The first 9 rows are patterns. Each new row is the sum of 2 different patterns, raised or lowered, with some noise. Before adding, each is slid sideways (what falls off one end comes back at the other) and multiplied by a number that may be negative. Names go in the order of the patterns.
Known rows, each followed by the names of its patterns:
[-15   6 -15 -23 -26  -5  -2   9 -13   1 -25   9  26   2 -13  22 -12  14
  11  18 -18   4 -22  21 -18  -2  20  23 -10 -26  16  20   2   9] : Z187
[-25  24 -20  23  12 -20  13  -5  -7   0 -19 -26 -15   3  17  17  17  21
  -5 -18 -21  26   8 -20  25 -20  22  22  21  -5  23  -8  12   2] : Z215
[  9   0  -3  22  24   7 -18  12  26 -12  20   9 -22  -6 -21  -7 -17  17
   1 -16  25   1  -1  -7  16 -18  25   6   9 -10  13   4  23   9] : Z512
[ -2  11 -19  26 -15  17  25 -26  -7   7  11  -4  -5  18   7  11   7  26
  22  12 -21  -8 -18   2 -21 -14 -22 -23 -11  26 -25 -18  21  -1] : Z766
[ 19  -9  19  -1 -13   1  22 -26  14  -1  21  -7 -19 -27  -3  16 -12  19
  26  10  14 -26 -11 -12  24 -17  10  -7 -22  19  25  22  -8  22] : Z184
[ 21  26 -22 -15  13  26 -26  25 -26   6  15  -8  14 -10 -16 -26 -15 -17
 -19  -7  24  18  -6  14 -21 -25 -20 -19   6   6   9  24 -26  14] : Z713
[ 23  16  12  18   5 -26   8   1 -12 -23   5   5   1   2  20 -17  14 -17
  -5   2 -15  12  22 -22 -22 -17  26 -19  18   1  18   3  -8  -6] : Z740
[ 25   2 -11   6  -6  -5 -24 -14  18  -6 -10  23  -6 -23  13  25  11 -21
 -13   0 -22   0  -1  -1 -24  14  -2   1  -2  -8 -19 -13  16  11] : Z48
[-11   1  26  -7  15  25 -20  17 -14 -18   5   1  -5 -21 -14 -15 -12 -15
  19   3  16   9   8  26 -26  25  18 -18  24  -6  11 -27 -15  -9] : Z676

New rows, each followed by the names of its patterns:
[-41 -13  10  -6 -14 -23  -6  -9  -5  26   3 -13  19  12  -1 -31  16  -1
 -10  -7  -2 -10 -51  -3 -11 -23 -16  18 -11  -8  10 -34   2 -40] : Z766 Z676
[ 10  20  -6 -15  29  -5   6  33  20  14   9  11 -15  -1   5  -2 -10  -4
  23 -23  25 -23  16   6  21   1   2 -30   1 -11  -8  19 -24  -8] : Z512 Z676
[ -6   7   5 -36 -32  -1  11 -16  -4  -8  -2  25 -20  18   7   6   4  -1
 -15  -6 -13   8 -18 -34   7   9 -12  12 -10   4 -34  27   4   3] : Z187 Z676
[  8 -11  35  27  25  -9  30  12  20  26  34  -3  26   6  42  -5   3  24
  27  -6  -9  38  44   3  19   9   7   9 -18 -22  -1  15  12   5] : Z187 Z215
[  1   2 -36  -7 -13 -12 -17  -3  -9 -36 -33 -24 -11   9 -11  -1  10  -5
  18 -19 -18  13 -38   1  -7 -35 -41 -30  10  17 -16  18   4 -24] : Z48 Z676
[ 11  -8 -25  -5 -22 -29 -25 -26  -5 -25 -13 -11 -44 -13 -19  18 -52 -41
   2 -12 -35  -5 -24  -5  -1 -18  -8 -42 -27 -48 -45 -19 -43 -16] : Z713 Z676
[ 44   7   9  -5  -7  39   8  -5 -11  31  23   9  -1  38 -24  42  19 -12
  30   3   7  22  24  20  17  37  17 -22   7  16  -4  27  44  20] : Z512 Z713
[ 11 -15 -27 -38   0 -34 -37   9 -32  -1  10 -13 -25  11  -6   0 -15   2
  13  -1  -9 -30  -6 -27 -42  -1 -33  -1   8 -14 -22  -4  -1   5] : Z184 Z676
[ 14   4  39  35   4 -16  32  11  19  47  25  14   2  20 -23  -4  30  12
 -18 -34   5  18   8 -26  47   5  40  13 -29   5 -15  36   6  40] : Z184 Z713
[54 75 32 30 36 35 37 65 43 76 36 56 72 55 19 55 74 77 14 78 19 51 44 41
 63 47 21 21 30 25 33 63 57 59] : Z713 Z740
[-20   0  12  12   3   7 -22   3  20   2 -11  21 -13   9  10 -12   2   6
   7  10 -21  15  10  13   4 -17  -6 -16 -10   6   4  27  21   7] : Z215 Z184
[ 5 38  4  8  6  2 17 22  3 21 21 33 17 17  6 19 10 19 21 40 45 11 40 36
 20 11 12 21 21  8 38  5 25 42] : Z713 Z740
[ 34   3  12  -5  11   5  -4  49  29  15  50  -5 -11  23  58  18   4   1
   4   9  34  32  12   9  44  10  34  15   2   0  20  17  37  42] : Z184 Z48
[ -3  15   5  11  13   9 -12   7  21   5  -1  28   6  -4  18   1  22  20
  18   3  12  33   3   0  13  21 -11  24   8   0  -8  11  13  15] : Z512 Z48
[-13 -24 -12 -11   6   5   8 -13 -10 -11 -31   3 -26 -10  -8   3 -12  -9
 -18 -15 -10  -9  -6 -30 -28  12  -9 -14 -18   2 -12  15  -5 -18] : Z215 Z713
[-10  11 -24  22 -15 -24 -28   2  20 -10 -16 -19 -21 -10 -14  11   8  17
   0   9  -7  -8  -5  19 -29 -26   5  -5 -40  -3  -6  -8 -22  20] : Z187 Z48
[ 16 -48 -33 -11 -11  -1  -4 -42  24 -37   8  17 -31 -33  -7 -18  -8 -32
   2   3  10 -15  -5  15   8 -36 -18 -42 -11 -45 -43 -53 -42 -28] : Z187 Z766
[58 21 45 27 54 46 44 13 73 30 63 31 41 49 49 53 57 57 47 66 69 51 13 38
 62 23 67 63 39 49 23 34 24 39] : Z512 Z713
[-31 -47 -15   4   6 -57 -36  -9 -52  -5 -13 -41 -35  -2 -16 -15 -29 -19
   3 -53  15 -46 -12   5 -30   1 -20 -35  17  24  11 -41 -15 -46] : Z215 Z740
[-41 -11   7  -8 -12   4   5 -23 -33  -8  26 -10 -17   2 -14 -19 -10   1
  -3 -11  -3  -6 -16   1   4  -6  -6 -43 -15   0 -39   7  -4 -35] : Z187 Z740
[ 29 -11  11 -18  11  16  19  -4  -7 -30   2   6   4  -7  -2   0  32 -25
   5 -14 -22   1  17 -18   4   6   1  -2 -17 -29  11  -2  -2 -32] : Z766 Z740
[ 37  38   0  41  32  29  37  21   6  14  50  18  31  -2  40  32 -10  13
  20   6   0  10  27   7  39  -3  -6  28  33   2  16  24 -16  50] : Z512 Z184
[ 25  35 -16  40 -10  15  42  47  23  25  22  35   7   4  31 -13  31  37
 -22  32   6  20   7 -16 -27  -2  25  18  39  43  36  17 -21 -13] : Z215 Z184
[ 28  13  -4 -25 -10 -40  -3 -41 -29 -32  21  -4 -18 -51  24  -7  18 -23
  -2 -10  -7  11  23   1  10 -11  28 -15 -30  -5  18 -28 -11  29] : Z187 Z713
[  2  41   2  17  28  33  15  33  41  27  -8  16  12  -8  32  10  27  16
  25  18  23  30  23  17  18  38  15  34  12   8  19   1  32 -10] : Z48 Z676
[  0 -27 -21  14 -19  31  22  24  38 -13  14 -15 -22  42 -14  -9 -13  27
  32  11  -7  27 -26  19  -8 -20  17   5  28   6  26  32   7  35] : Z215 Z713
[ 29   0   4 -34  27 -32 -21  10  11   8 -19  23   1  12  -1 -11  20 -30
 -41 -42  -1 -19  -6  -8 -14 -26  16  23 -17   5  10 -13  -4  15] : Z187 Z184
[ -1  -5   9   0 -12 -10 -32 -39 -15 -39 -12 -31  -8 -24 -55 -23  13 -61
 -28  21 -31 -43 -19 -14  15 -30  16   3 -39 -24  10 -22 -20 -25] : Z766 Z48
[-24 -38 -39 -16 -49 -31 -17  -6 -28  11 -29  -5 -24   0   9   7 -32 -14
   1 -45 -36 -24 -34  12 -27  -1 -46 -22  -9  -9  -7 -39 -33 -29] : Z766 Z184
[ -8 -21   2 -39 -24 -15 -19 -20 -43 -41 -36 -24 -20   6  -6   7 -12 -20
  -7 -24   7 -15 -18  -9 -10   3 -27 -31 -12 -29  -9   3 -35   7] : Z215 Z676
[-34 -53 -30 -68 -28 -57 -58 -25 -67 -19 -46 -81 -22 -38 -42 -66 -52 -82
 -62 -58 -36 -30 -31 -46 -63 -72 -78 -31 -25 -70 -28 -57 -15 -34] : Z215 Z740
[ -2  21  12  32  26  29   7   9  18  14 -11 -12   1  36   4  27 -12  14
  -6  26  22  14 -18   9  16 -16 -15  24  16   2   6   9  -9  37] : Z187 Z184
[  3   6  10 -26  16  16 -12   9 -16   6 -12 -17 -20  -2  -8  17   5  16
  32 -12  22 -19 -14  12 -11  -4 -17  -8 -20   0 -24  13  -2  18] : Z512 Z676
[ 27   3  19  13 -20  33  34  -3  -5 -16 -25  -3 -39  13   3  -1  -6  -3
  12 -32  20 -17 -34 -26  -5 -27 -14 -27 -11  36 -17  30 -23   2] : Z215 Z766
[ -3   9  21   3   5  31  27  24  33  15   3 -22  -3   2 -13  32  20  26
  31   3  -8  14 -18  31 -12  -5  -4  41  23 -10  -8  21 -25  27] : Z184 Z713
[ 14  33  13 -10 -28   8   1 -52 -22   9 -25  -2 -12  -2 -47 -20  37   6
 -36 -32  -7 -26 -27 -17 -21 -38 -20 -32 -20   7 -11 -11 -24  24] : Z766 Z48
[ 26   2  19 -19  16  -6 -10  25 -23  -2  -6  -9  -6 -15   0 -12 -12  -8
 -10 -12  23   1   9  -1   0  -1   3  16  -6  -6   2 -28   6   4] : Z215 Z184
[-43 -29 -60  -3 -29 -31   9  16 -26 -38 -23  -8 -28   1 -47 -10 -42 -57
 -35 -12 -11 -18 -21 -10 -52  -2   3 -28 -34  12 -50   0 -12   8] : Z187 Z184
[-23 -18  16  16   1 -21   7   5 -23  29  -1  -1   6  25  -5 -11  17  30
 -23   0 -30   4  -8 -25   7  12   8  30 -31   0   7   4  -4  -4] : Z184 Z676
[ 21  -5   6   7  -5  30  21  -9  -8  -1  -5 -10 -13   7   4  31  22  22
  34  -1 -33 -18 -26  10 -10  -2   3 -36   4  42   1 -27  12  14] : Z766 Z713
[ 18   3  -3  -9 -13 -40  -9 -39   9 -41 -30 -42  18   0 -26 -45   0 -27
  22 -21 -50  -5 -13 -21  10  10 -24 -10 -21 -20 -56 -24 -14 -45] : Z512 Z713
[ -3  -6  13 -12   1   0 -27 -26  20 -10  11 -30  15 -28 -22 -40 -14   5
 -14 -16  -6 -12 -15 -30   1 -23   4 -12  13 -18 -26   1   4 -12] : Z184 Z740
